There are 5 ways to turn a row about zero (a turn may also mirror it). The second row of each pair is the first, turned, with some noise. The first 45 pairs use one turn. New pairs use 3 turns, one after the other, and a turn may come again.
(in the rows, 128 means zero)
Known pairs, each followed by its turns in order:
[ 68 100  49 110  92 136 128 107]
[ 94 138 178 168 124  47  90 135]  (0)

[134 162 127 120  93 115 121 134]
[118 108 167 120 149 129 121 131]  (4)

[115 105 135  80 148  91 127 125]
[129 142 168 100 101 117 149  96]  (0)

[123 117 197 138 120  82 108  49]
[191 153 162 151  59 174 151 153]  (0)

[ 97 134  87  62  99  91 155  60]
[145 123  96 166  61 177 143  61]  (2)

[ 75 127  74 207 189 171 157  93]
[152 118  77 171  54 116  42 114]  (1)

[ 70 154  80 140 207 139 177  91]
[132 143 131 204  78 101  52  83]  (1)

[152 105 113 136 112 148 108 105]
[144 121 103  87 134 129 116 117]  (1)

[133  99 121 127  88 136 145 131]
[125 110 130  97 112 153 134 104]  (4)

[123 113 108 138 128 184 116 156]
[148 128 130  96 114 104 103 171]  (2)

[130 132  92 122 111 110  84 155]
[ 88  94 143 120 117 100 143 149]  (4)

[207 175 122  83 104 142 135 131]
[ 95 174 120  83 161  73 172 111]  (1)

[115 138 143 140 155 167 191 148]
[113  83 113 120 144 162  86  95]  (3)

[126 131 126 170 126 135 128  97]
[106 128 128 141 134 139 107 166]  (3)

[181 112 165 121 114  75 141 127]
[165 100 165 144  86 154  87 135]  (4)

[121 162 113 175  76 126 101 142]
[152 170 146 161  91 138  86 151]  (3)

[132  94 150 151 134 122 105  78]
[124 132  89 123 117 167  87 157]  (4)

[167 117  95 143 117 131 129 140]
[127 134 120 142 163 142  94 103]  (0)

[124 162 108 134 112 143 173  64]
[128 169 143 156  70 114 155  91]  (2)

[182 129 124 158 135 100 141 144]
[121 144 102 137 145 178 113  93]  (0)

[127 207 182 117 138 181 136 121]
[150 207 171 124 192 118 119 134]  (4)

[127 167 107 136 122 131 114  93]
[142 116 143 131 108 145 128 174]  (3)

[124 201 161  73 119 173 199 111]
[184 178 175 106 189 102 115  60]  (4)

[165 131 151 126 127 135 125 134]
[114 117 146 147 137 127 139 152]  (2)

[106 131 113 129 159 123 120 136]
[137 117 103 105 124 111 120 136]  (3)

[123  49 131 183  97 107  56 134]
[182 150 121 229 130 107 145  79]  (0)

[207 131 125 107 116 186 124 143]
[104 151 154 100  97 192 167  91]  (3)

[207 129 116 207 107 137 141 133]
[119 143  80  61  58 117 153 148]  (1)

[112 203 146 119 133 145 137 178]
[114 134 157  60 133 141 186 140]  (2)

[128  90 160 130 149 144 131 110]
[ 78 111 122 126 144 117 140 122]  (3)

[127 104  93 145  99 158 116 100]
[107 146  98 161 109 156 146 156]  (3)

[113 153 139 135  97 139  60 118]
[160  81 168 107 136 106 125  96]  (2)

[161 172 113 163 148 100 121  59]
[134 122 164 104 145 150 127 213]  (3)

[135 107  98 165 105 151 120  98]
[162 149 138 150 114  90  98 125]  (2)

[117 165 100 136 182 135  63 152]
[ 95 140 116 148 145  67 145 187]  (4)

[145 163  65  52 132 105 132 120]
[148  77 141 110 139  40 111 103]  (4)

[ 82 135 143 171 147 102  99 116]
[148  91 119 171  99 168 140 114]  (1)

[122  79  76 108 105 127 185 136]
[135 127 180  91 121  95  71 153]  (1)

[133 123 148 168 131 178 128 143]
[114 135  75 125 113 142 112 160]  (1)

[139 146  91 173 133  76 122 168]
[159 173 142 122 188 162 119 127]  (2)

[146 131  61 109 115 120 172 110]
[ 86 140 166 117 149 130  69 124]  (0)

[112 123 118 114 123 100 141 106]
[131 131 106 143 118 146 128  97]  (2)

[158 127 108 136  77 120 138 118]
[122 107 140 157 128 152  82 115]  (0)

[152  93 137 177 144  86 153 119]
[119 170 138 159 137 186 146 108]  (0)

[158 127 207 160 142 161  71 157]
[110 148  61 125 148 198 175 152]  (1)

New pairs, each followed by its turns in order:
[170 137 162 129 128  81 145 175]
[132 156 159  70 121  95  83 126]  (0) (4) (0)

[145 192 116 139 166 115 157  65]
[109 106 130 104 104 118  34 133]  (1) (4) (2)

[ 93 130 185 150 129 199 129  88]
[171 109 183 162 116  73  80 135]  (1) (4) (1)

[ 98 151  92 202 136 105  58 152]
[158 136  46 160 120 183  93  94]  (1) (0) (1)

[119 135 152 139 128 119 143  93]
[123  96 150 143 139 136 124 110]  (0) (4) (3)

[122 129 111  95 155 141 122 153]
[140 112 164 158 122 116 147 118]  (0) (0) (3)

[116  90 178 130  79 206 101 134]
[ 72  90 183  76 176 105 100 143]  (4) (2) (1)

[135 134 133  49 115 101 137 112]
[ 87 150 120 101 142 132  71 100]  (4) (1) (1)

[152  49  91 128 105 148 105 126]
[190 107 168  90 112  97 158 105]  (2) (1) (4)

[105  94 171 111 123 126 125 117]
[110 137 111 110 141 103 151 160]  (1) (1) (4)

[145 128 141 119 127 170 143 145]
[129 131 146 158 104 137 102 112]  (3) (2) (0)

[118 128 159 113 165 154 119 135]
[ 73 136 127 134 132 133 120 110]  (4) (2) (1)

[207 114 139 134 112 124 136  76]
[110 199 112  79  94 151 140 122]  (2) (2) (0)

[ 92  93  65 121  66 135 113 191]
[130 184 195  92 122 119 197 155]  (3) (3) (4)

[121 176 116 113 166  75 179 129]
[120 184 122  58 121 144 117 155]  (2) (4) (0)

[116 159 131 124  99 156 123 207]
[135 113 140 203 143 121 179 106]  (2) (4) (2)

[114  73  88 125 112 121 128  49]
[188 159  99 138 112 205 137 125]  (2) (2) (0)

[156 145  85  49  49  72 109 102]
[153 121 148  54  96 229 107 100]  (0) (2) (1)

[130 146 120  82 153 125 168 113]
[129 100  88 166 123 143 148 131]  (0) (0) (2)

[129 114 127 122 110 132 123 114]
[149 120 136 120 133 134 118 133]  (3) (2) (3)

[121 125 117 109 141 109 141 149]
[120 117 138 108 152 132 115 135]  (4) (1) (1)

[141  96 139  79  82 183 117 108]
[134 142 213 104 145 105 103 121]  (1) (3) (1)

[162 129 157 156 143 124 185 157]
[167 146 165  92 148 147 142  89]  (3) (0) (3)

[109 126 105 118 102 125 124 111]
[147 112 118 107 139 119 141 147]  (1) (4) (1)

[118 145 140 149  98 156 207 161]
[152 153 146 149  71 172 178 145]  (1) (1) (4)

[103 133 161 124 127 119 134 127]
[113 151 135 122 154 130 128 114]  (2) (3) (0)

[ 84 113 175 111 112 133 129 109]
[ 96 141 168 134 128  98 166 124]  (2) (1) (3)

[130  49  77 135 143 114 207 133]
[136 135 214 191 181 106 103 140]  (1) (3) (3)

[ 58 143 136 140 103  72 118  96]
[150 136 141 118  99  64 176 178]  (4) (2) (3)

[136 121 148 124 108 178 121 105]
[116 173 137 140 127 128  91 144]  (2) (2) (2)

[159 128 134  49 187 139 107 127]
[167 191 103 107 158 116 195 121]  (2) (2) (3)

[117 121 161 192  98 207 134 133]
[ 99 129 115 137  88 219 118 170]  (2) (4) (4)

[149  91 145 153 129 112 103  49]
[108 148  68  95  95 170 164 125]  (0) (0) (3)

[ 98 130  79 109 133 126 123 103]
[130 162 122 132 132 180 118 152]  (4) (3) (2)

[171 120 102 146 124 134 125 116]
[109  87 152 108 118 128 124 118]  (3) (2) (0)

[ 90 129 100  92 144 105  76 162]
[154  89 131 185 129 100 136  78]  (2) (2) (0)

[161 108 117 149 122 115 148 127]
[141  87 149 108 125 135 127 131]  (2) (3) (2)

[133 175 112 148 172 144 107  89]
[152 183 161 104 101 117 137 113]  (0) (2) (4)

[145 163 139 110 149 139 123 112]
[134  96 129 135 159 123 140 113]  (0) (2) (0)

[158 122 103 116  86 121 117  92]
[124 127 121 101 150 178 136 150]  (3) (4) (0)

[139  66 143 104 157  77 126 148]
[150  93 202 102 103 129 116 118]  (1) (4) (3)

[118 137 131 116 171 123 130 134]
[139 119  90 103 127 127 127 115]  (4) (3) (0)

[140 149 125 104 126 155 115 111]
[126 103 132 149 100 134 128 106]  (0) (4) (0)

[103 131 117 124 124 137 128 113]
[116 131 112 132 130 132 121 158]  (1) (2) (4)

[137  89  90 182 148  98 101 160]
[161 142 144 123 167 145 175 190]  (4) (1) (1)

[ 49 202 154 100 163  95 156 153]
[102 120 131 100 129  28 117 202]  (2) (1) (3)

[103 125 122 128 104 133 142 112]
[123 128 110 116 134 124 110 159]  (4) (1) (4)

[ 91 107 107 160 136 158 141 164]
[117 105 116 133 148  80 174 109]  (1) (3) (1)

[144 131 132 152 113 141 124 133]
[143 129 142 129 116 128 134 152]  (1) (2) (2)

[117 111 120 156 155 143 177 125]
[163 120 121 151 178 142 135 142]  (0) (4) (4)

[130 201 131  49 126 135 139 144]
[164 177 101 103 176 181 121  78]  (4) (1) (4)

[127 132 141 132 170 117 103 168]
[ 85 122 124 141 107 131  88 144]  (3) (4) (4)

[135 151 134 122 104  88 120 126]
[118 160 135 161 124 125 143 141]  (4) (0) (2)

